The rows come from 4 hidden closed curves, with some noise, and rows from the same curve form a group. Each curve winds through 10 dimensions. The rows are also pushed far along 6 directions, which tell nothing about the answers.
In the rows, zero is written as 128.
Known rows, each followed by its group:
[144  77 111 111 133  77 121  74 121 121 111 151 109 140 148 165 160  90
 109  92  90 177 139 150 158]
(3)
[ 89 126 133 121 134 122 140 148 132 125 115 128 143 153 108 102 106 103
 175 136 117 113 128 120 135]
(1)
[138 130 133 109 140 158 116 106 142 183 134 119 112 132 149 172 112 142
 121 110  90 109 177 109 143]
(1)
[136 132  89 132 109 129 112  87 120 147 116  97 135 107 159 138 163 122
  78  99  95 116 179  77  95]
(3)
[122 118 120 160  90 164 124 125 165 153  98  89 131 115 163 105 182 113
  78 146 155  91 185 114  51]
(2)
[141  89 113 134  99  66 122 118 112 120 100 127 133 129 155 147 143 102
 146 119 119 153 144 134 131]
(0)
[128  94 131 140 132 133 129 129 142 130 116 141 135 142 129 107 149 110
  92 103 152 125 123 145 111]
(3)
[141 104 103 132 127 167 107  98 123 147 117 159 102 131 139 148 141 135
  95 114 128 161 138 160 136]
(3)
[104 138 122  99 128 141 123 115 133 136 139 130 112 145 118 133 116 128
 131 121 103 126 154 130 131]
(1)
[110 127 167 163 115 149 131 178 142 137 121  99 159 109 150  83 181 113
 140 180 153  98 155 109  96]
(2)
[120 146 146 134 104 127 128 143 130 133 150 123 123 127 141 138 140 118
 122 145 109 118 166  86  90]
(3)
[141 146 150  84 108 125 132 108 135 203 121 144 108 130 172 163 176 142
 144 103  52 116 228  67 120]
(2)
[118 113 132 155 122 108 121 154 115 109 162 136 133 116 101  99 144 122
 148 140 169 148 117 139 136]
(0)
[151 164 127 119 142 159  96 116 121 137 134 134 104 127 118 146  88 153
 130 142  85 127 140  94 154]
(3)
[154 172 114 119 136 180 100  83 148 210 139 139  84  96 147 179 153 161
 114  97  74 134 199  52 153]
(0)
[157  72  88 147  90  71  98 121  39  50 112 159 115 159 108 142 125 149
 147 144 129 192  60 206 172]
(1)
[162 131 107  92 120  88 132  80 116  86 118 133 110 143 140 151  95 122
  96 111  94 135 114 153 116]
(1)
[102 152 131 157  96 124 125 178 103  81 163 114 158 134 103 118 156 171
 137 142 165 125  76 115 122]
(3)
[128 122 107 186  62 117  90 166  34  67 137 101 147 109 149 141 134 142
 120 147 146 136  96 158 143]
(1)
[123  66 102 152 122 143  96 125 128 127 104 135 118 132 146  98 164 114
  75  96 139 134 163 113  95]
(1)
[127 151 120 138 124 196 104 113 131 137 131 177  76 121 109 130 185 160
  90 130 135 172 124 134 138]
(0)
[107 147 141  88 176 162 136 116 168 103 123 147  85 151  67 122  86 150
 119 133 153 136  67 192 173]
(1)
[136 130 138 105 143 115 111 110 116 112 139 150  84 119 109 140 149 143
 107 129 105 166 130 122 158]
(2)
[143 155 148 122 120 129 125 126 166 163 153 111 122 104 154 145 163 142
 136 137 123 116 185  84 112]
(2)
[157 113 115  84 105  19 165  98 113  52 102 108 142 157 152 134  84  95
 136 123 108 115 104 176  92]
(1)
[132  65 133 122 118  81 114 140  98 102 142 180 113 151 128 104 147 107
 146 121 127 172 151 151 129]
(2)
[135 128 103 134 134 157  96 115 130  92 151 161  99 130 106 123 156 170
  95 124 147 173 100 140 141]
(3)
[123 132 113 148 134 168 104 131 134 145 129 141  91 108 112 121 151 156
 118 123 143 140 143 100 135]
(0)
[136 100 117 141 113 112 109 121 131 132 138 157 131 120 141  91 194 114
 150 135 137 165 176 120 121]
(0)
[113 129 165 148 131 178 109 169 129 145 166 157 130 132 111  97 164 134
 131 148 145 137 142 122 136]
(3)
[135 118 120 110 146 116 121 123 117  99 127 144 117 138 115 103  78 114
 115 117 117 129 120 129 121]
(3)
[140 143 129 100 121  87 129 107 142 105 134 148 113 153 130 164 105 122
 146 122  92 146 125 120 139]
(1)
[112 110 145 109 116 112 102 133 111 115 104 172  92 151 141 148 165 115
 137 123  69 172 156 105 158]
(3)
[117 125 130  64 162 148 154  81 182 142 105 151  85 137 134 131 114 108
  88  90 130 133 142 190 126]
(0)
[161 194 139 121 112 143 112 117 142 195 178 117 133  92 166 180 158 172
 166 132  88 120 202  49 142]
(2)
[118  96  90 181  85 114 110 150  91  58 124 121 117 113 117  78 150 124
 102 149 192 146 104 159  81]
(2)
[125  90 118 156  94  68 130 147 113 107 109  98 155 125 140 119 135 107
 148 137 155 125 129 134 109]
(0)
[ 90 128 129  79 157 159 126 115 168 130 109 160  92 156 111  97 119 122
 121 102 107 129 155 129 131]
(1)
[124 152 150 113 128 113 152 126 133 134 118 106 143 119 154 142 130 107
 114 117  97  99 136 100 111]
(3)
[125 123 149 123 116 110 141 151 146 135 161 128 151 146 129 104 121 119
 139 121 144  99 153 114  86]
(3)
[160 151 103 119 127 143 117  80 118 138  99  60 134  67 177 139 133 128
  73 127 119 100 155 148 128]
(2)
[139 135 134 159 115 152 109 139  99 117 121 125 128 108 138 124 155 135
 115 157 129 135 117 133 140]
(2)
[143 104 110 107 132 121 147  86 142 125  80 119 133 127 154 105 137 105
  69  87 143 107 125 182 102]
(3)
[ 98 126 130 162  79  94 128 186  94  60 144 117 162 140 115 108 173 155
 142 142 172 131  75 131 109]
(3)
[124 126 128  47 164 127 156  73 173 140 108 163  82 147 129 149  95 110
 114  90 110 147 135 196 147]
(0)
[125 143 126 161 153 159 155 146 143 137 138  75 163 105  99  86  77 119
  87 139 184  64  91 119  75]
(0)
[ 91 175 125 136 163 171  98 167 113  60 156 104 121 124  50  97  73 188
 127 149 160 115  40 128 183]
(1)
[138 118 114 144 131 125 103 123 120 112  89  99 130 111 142 127 139 139
 112 132 119 124 117 113 147]
(1)
[155 146 122 127 117 125 130 121  89 126 135 152 124 125 121 129 134 156
 132 120 120 138 108 132 137]
(2)
[112 125 145  92 154 112 205 126 167 138  81 109 152 142 126  92  94  85
 163 156 144  85 109 172  84]
(0)
[129 113 110 103 112 117 141 111  96 102  94 139 124 129 148 106 129 110
 103 118 124 136 130 181 109]
(0)
[181 134 114 144  80 120 106  87 110 182 147  87 164  91 213 178 177 120
 118 121  94 116 213 117 123]
(2)
[135 154 153 140 113 135 114 174 130 101 156 117 155 128 128  95 124 159
 146 162 156 105 119 121 117]
(1)
[111 126 122  99 138 138 132 124 113  91 114 153 104 142 107  96  96 120
 107 127 132 140 107 176 123]
(0)
[130 138 134 108 165 155 133 122 145 137 166 145 126 142 101 111 106 138
 129 141 115 127 131 109 117]
(0)
[157 143 129 114 117  97 145 107 124 189 135 128 140 106 183 169 156 127
 167  99  81 121 190  79 134]
(0)
[124 153 145 121 125 139 137 128 158 137 133  98 142 121 133 125 152 146
 121 131 150 100 127 143 130]
(1)
[ 78 166 193 108 148 128 153 187 192 129 189 164 130 169  71 113 127 140
 226 180 141 134 122  95 139]
(0)
[122 104 136  97 150  69 162 117 121  88  98 100 128 135 120 122 104 104
 115 122 124 111  92 161 122]
(2)
[149 118 110 166  97 180  73 123 111 138 101 122 110 103 168 114 188 141
  62 132 115 130 182  90 100]
(3)
[109 181 152 105 202 214 152 116 207 189 159 117  97 115  84 116  45 113
 109 137 136  80 144 100 112]
(2)
[111 131  99 123 115 165  93 117 112 111 114 132 108 127 130 111 158 153
  88 101 119 134 142 124 132]
(1)
[114 112 156 131 137 107 122 160 108 132 146 176 100 152  96 140 130 124
 195 161  94 170 134  94 160]
(0)
[129 132 124 142 133 121 127 153 115 123 171  92 159 123 109 131 102 167
 134 118 157  96 103 113 133]
(2)
[132 143 119 166 108 152 149 144 131 155 116  89 150 111 126 138 132 152
 118 139 165  90 103 116  95]
(0)
[157 167 132  77 160  91 127  87 137 134 139 108 124 114 137 177  70 127
 165 139  68 130 144 119 180]
(2)
[137 116 120  87 186 207 114  82 161 188 129 180  68 135 124 150 115 146
  63  64 107 144 153 139 154]
(2)
[125 105 111  93 118  60 150  91 145 126  95 116 139 142 162 125 140  81
 136 104  83 119 181 100  89]
(3)
[145 130 113 115 138 182 113 114 148 146 102 168  90 118 139 101 132 148
 104 112 136 137 153 138 117]
(2)
[110 115 130 119 122 121 114 143 143  92 103 159  94 162 107 128  96 125
 162 153 138 162 109 163 147]
(1)
[109 116 134 103 124 105 123 118 152 142 130 142 135 145 140 109 187 113
 154 113  91 138 191  83 125]
(3)
[132 118 148 134 107 108 129 140 124 122  97 112 146 109 176 109 179 105
 144 162 121 125 161 135 117]
(2)
[ 70  96 132  96 193 189 146 130 219 107  81 147  45 146  61  37  79 103
  55 114 198 105 120 171  72]
(0)
[118 146 146 160 131 161 114 164 134  98 149 119 134 118 110 103 152 151
  93 145 159 116  93 103 114]
(3)
[123 155 131 150  73  88 124 166  74 113 120  84 176 120 156 152 126 137
 206 161 111 108 121 126 161]
(1)
[ 86 131 150 128 124 137 133 172 145 121 105 128 130 149 116 111  99 118
 186 155 143 117 121 146 145]
(1)

New rows, each followed by its group:
[121 158 132 142 115 179 147 133 125 171 122 116 120 104 123 115 152 142
 112 136 149  99 141 126  99]
(0)
[146 105 119 102 135 142 123  82 162 119  95 158  86 141 154 114 144 101
  48 101 112 138 162 139  79]
(1)
[102 105 137 109 133 140 148 128 168 136 120 131 116 138 127 107 143 116
 112 123 161 121 145 169 102]
(0)
[149 134  98 163  75 124 126 136  83 130 114 120 154 114 153 152 162 166
 145 132 140 134 112 127 122]
(0)
[152 149 121 107 134 126 148 103 134 161 110 156 112 142 125 181 100 148
 162 119  99 144 108 127 155]
(0)
[138 185 138 152 118 126 112 152  89  93 175 112 148 118 107 158 121 173
 135 148 117 127  73  89 158]
(3)
[110 108 181 128 161 152 153 141 195 186 148 152 106 141 109 116 143  87
 111 128 140 118 169  99  89]
(0)
[115 155 149 144  95 118 154 157 131 137 140 123 143 128 122 120 174 136
 176 165 142 118 134 110 106]
(0)
[145 133 138 155  95  90 109 161  68 115 196 145 159 141 124 155 158 161
 190 163  92 158 130  70 144]
(0)
[106 125 150 166 120 153 107 192 115  87 190 146 140 156  72  80 134 159
 143 168 172 130  95 117 114]
(1)
[119 137 141 141 145 119 143 159 152 147 139 121 167 110 134  90 129 113
 185 142 143 111 147  82 119]
(0)
[152 110 135  90 118  61 138 105 112  93  81 151 128 152 158 157 156 127
 162 130  87 165 106 170 170]
(2)
[137 138 113 138 143 167 115 106 135 150 125 127  83  97 121 161 101 138
  52  74 150 129 109 138 146]
(0)
[131 159 148 151 104  95 146 167 121 170 173  95 177 105 150 146 152 148
 210 141 121  94 167  47 124]
(0)
[131 147  99 134 101 123 131 106 115 116 107  73 141 104 162 157  99 123
  88  90 143  92 112 159 127]
(1)
[ 89  64 176 120 136 120 166 170 188 135  81 208 119 180 127  56 200  71
 186 179 142 165 159 135  74]
(0)
[122 143 181 138 132 106 147 157 158 187 191 123 155 121 131 141 149 103
 179 139 119 111 183  62 123]
(0)
[120 146 153 112 138 145 133 137 151 106 140 140  91 143 105 129  94 129
 104 141 136 122 113 141 114]
(3)
[134 107 135 151 109 109 116 135 122 147 153 144 133 110 147 118 190 109
 138 124 136 151 175 108 125]
(0)
[143 164 139 120  95 142 157 114 116 219 131  96 143  96 185 160 156 126
 123 103  89  73 213  84  91]
(0)
[115  77 120 176  93  99 123 177 109  92  99  94 180 122 162  85 176 124
 128 136 173 109 119 127  88]
(3)
[113 105 118 154 139 172 105 136 155  88 106 154  99 138  84  72 158 137
  74 141 187 153  84 157 114]
(1)
[165 126 101 145 115 154 120  95  96 147 114  89 137 112 148 138 128 143
  76 129 118  99 135 138 105]
(1)
[146 153  90 178  40 110 102 128  60 126 107  49 175  88 191 179 156 154
 130 129 123 100 138 127 137]
(1)
[107 144 150 130 126  98 138 164 110  72 140 134 135 143 101 123 112 131
 148 147 128 134  73 123 138]
(3)
[123 107 134  77 111  47 157 112 136  95 116 153 122 159 147 146 137 108
 173 117 115 158 129 184 137]
(0)
[137 125 104 128 137 185 104 102 111 135 114 107  92 125 122 152  93 159
  68 116 123 112 118 155 138]
(1)
[143 150 117 126 123 148 114 106 124 146 135 119 143 119 138 128 162 150
 110 109 116 119 140 117 138]
(3)
[163 154 124 163  98  95 139 134  96 167 153  80 202  76 190 146 158 123
 159 120 110  96 165  59 117]
(0)
[114 154 163 119 136  95 126 173 119  87 150 135 139 140  95 118 104 140
 224 198 122 150  96 133 180]
(2)
[ 85 112 141 128 170 160 137 160 154 106 141 116 125 130  85  44  88 104
  83 119 179  88 118 133  85]
(3)
[157 114 114 123 104  75 141  91 108 109  91 133 128 130 165 176 159 110
 123 125  94 159 113 148 134]
(0)
[118 117 100 106 109 128 105 104 112 106  99 140 110 136 148 119 163 136
 106  93  98 141 155 133 133]
(1)
[100  97 136  77 185 160 148  96 183 135 131 164  75 153  93  97  91  89
  58  73 153 126 134 185 110]
(3)
[135 105 129 106 107 109 128  94 123 129  96 150  96 147 144 133 149  90
 115 138  91 150 170 155 114]
(2)
[139 134 144 163 109 162 101 147 133 158 167  91 144 104 145 126 148 138
 117 156 151 102 174 116 115]
(2)
[114 101 131 155  98 128 121 145 122 116 146 144 136 137 124 108 187 122
 143 158 160 156 136 154 115]
(3)
[118  82 108 158  73 140  94 143  94  97 107 141  92 122 148  91 197 133
  45 102 160 141 162 135  68]
(0)
[133 115 148 145 129 122 133 129 131 146 157 139 112 127 113 144 142 112
 107 123 135 136 133 120 120]
(0)
[108 139 138 127 142 129 108 143 123 106 135 160  76 143  65 129 105 136
 160 164 112 166 110 105 161]
(0)
[145  98 119 124 104  50 145 134  62  57 116 122 145 146 125 138  75 112
 149 131 145 138  58 222 153]
(3)
[145 143  96 140 115 107 146 127 120 110 139  95 158 115 116  97  97 144
 134 121 173  93 103 140  98]
(0)
[122 175 105 123 144 163 117 116 132 124 145  98  92 111  77 138  69 174
 106 122 141 104 100 112 142]
(0)
[132 115 105 215  91 192  75 159  85 114 153 117 146 108 112 103 195 173
  54 125 189 134  94 120 117]
(3)
[140 135 134 113 138 138 117 108 170 156 156 142 122 132 147 148 167 142
 132 118 107 141 174  86 125]
(3)
[151 143  89 150  60  90  99 118  66  98 107  96 138 119 160 187 125 152
 147 135 112 143 112 150 160]
(1)
[114  86 114 156  91 155 118 149  93 106  94 148 129 125 146  68 197 119
  91 142 163 147 138 164  79]
(0)
[158 122 127 109  83  78 135  95  98 121 124 111 130 130 156 161 164 127
 121 126 112 133 147 174 129]
(2)
[138 134 122 112 170 117 136 124 113 105 139 166 120 129  97 120  63 122
 150 117 129 154  73 149 168]
(0)
[138 100 131 112 111  47 138 121 129 125 112 152 113 135 152 158 120  96
 161  88 120 152 144 139 146]
(0)
[109 143 116  94 138 175 108  99 148 155 121 143 100 136 134 124 144 138
 102  92  92 127 179 107 133]
(1)
[132 141 160 105 139 158 130 129 195 169 116 129 115 131 159 124 119 110
 123 146 112 103 195  96  89]
(1)
[140 145 138  37 172  63 197  89 156 146  95 105 129 145 148 160   4  87
 155  88  66  71 137 129 115]
(0)
[134 117 109 141 127 139 124 111 137 148 132 110 136  92 142  94 165 114
 105 118 158 123 164 134 109]
(0)
[133  77  88 136  93 110 163  94 129 127  67  55 142 101 172 107 157 101
  43 104 189  79 137 211  51]
(0)
[133 111 112 115 117  69 159 108 112 108 100  91 144 136 139 141  59  80
 146 140 118 106 118 168 109]
(1)
[130 116 133 141 128 175 106 131 151 120 137 148 107 135 128  91 158 128
  61 131 141 127 153 109  73]
(1)
[138 105 138  73 146 114 148  92 168 150 122 169 103 157 144 121 106  92
 105  81 108 127 170 150 102]
(3)
[138 106 141 147 116 129 132 141 112 141 131 112 148 122 152 129 122 108
 109 125 143 108 136 150 113]
(3)
[116 123 135 110 157 153 140 123 165 132 115 138 127 143 107  87 124 122
 107 115 151 112 116 153 119]
(3)
[114 144 135  47 148  62 179 102 139  89 106 140 118 166 116 160  68 118
 157  94 100 128  75 179 157]
(3)
[148 104  98  86 114  97 101  72 117 109  93 185  50 145 142 157 141 127
  95  81  78 181 160 139 139]
(0)
[173 131  81 151  73  81  99 101  70 114  86  59 175  90 199 153 173 153
 112 109  92 105 149  94 129]
(1)
[ 85 108 135 119 140 129  94 152 143 103 152 198  99 171  76  93 165 132
 169 138 108 187 145  80 148]
(3)
[137 136 134 119 106 113 133 117 131 172 149 125 138 132 148 173 156 140
 161 126 106 133 170 113 138]
(0)
[123 125 149 119 132 157 123 126 143 160 101 114 133 108 168 101 168 107
 113 144 110 112 191 119 110]
(1)
[136 137 114 128 158 142 117 121 135 138 125 156 124 109 123 109 117 132
 155 123 124 151 127 109 157]
(0)
[152 158 101 129 123 122 151  86 142 132 101  48 163  91 152 133 115 125
  77 107 151  69 109 147 105]
(1)
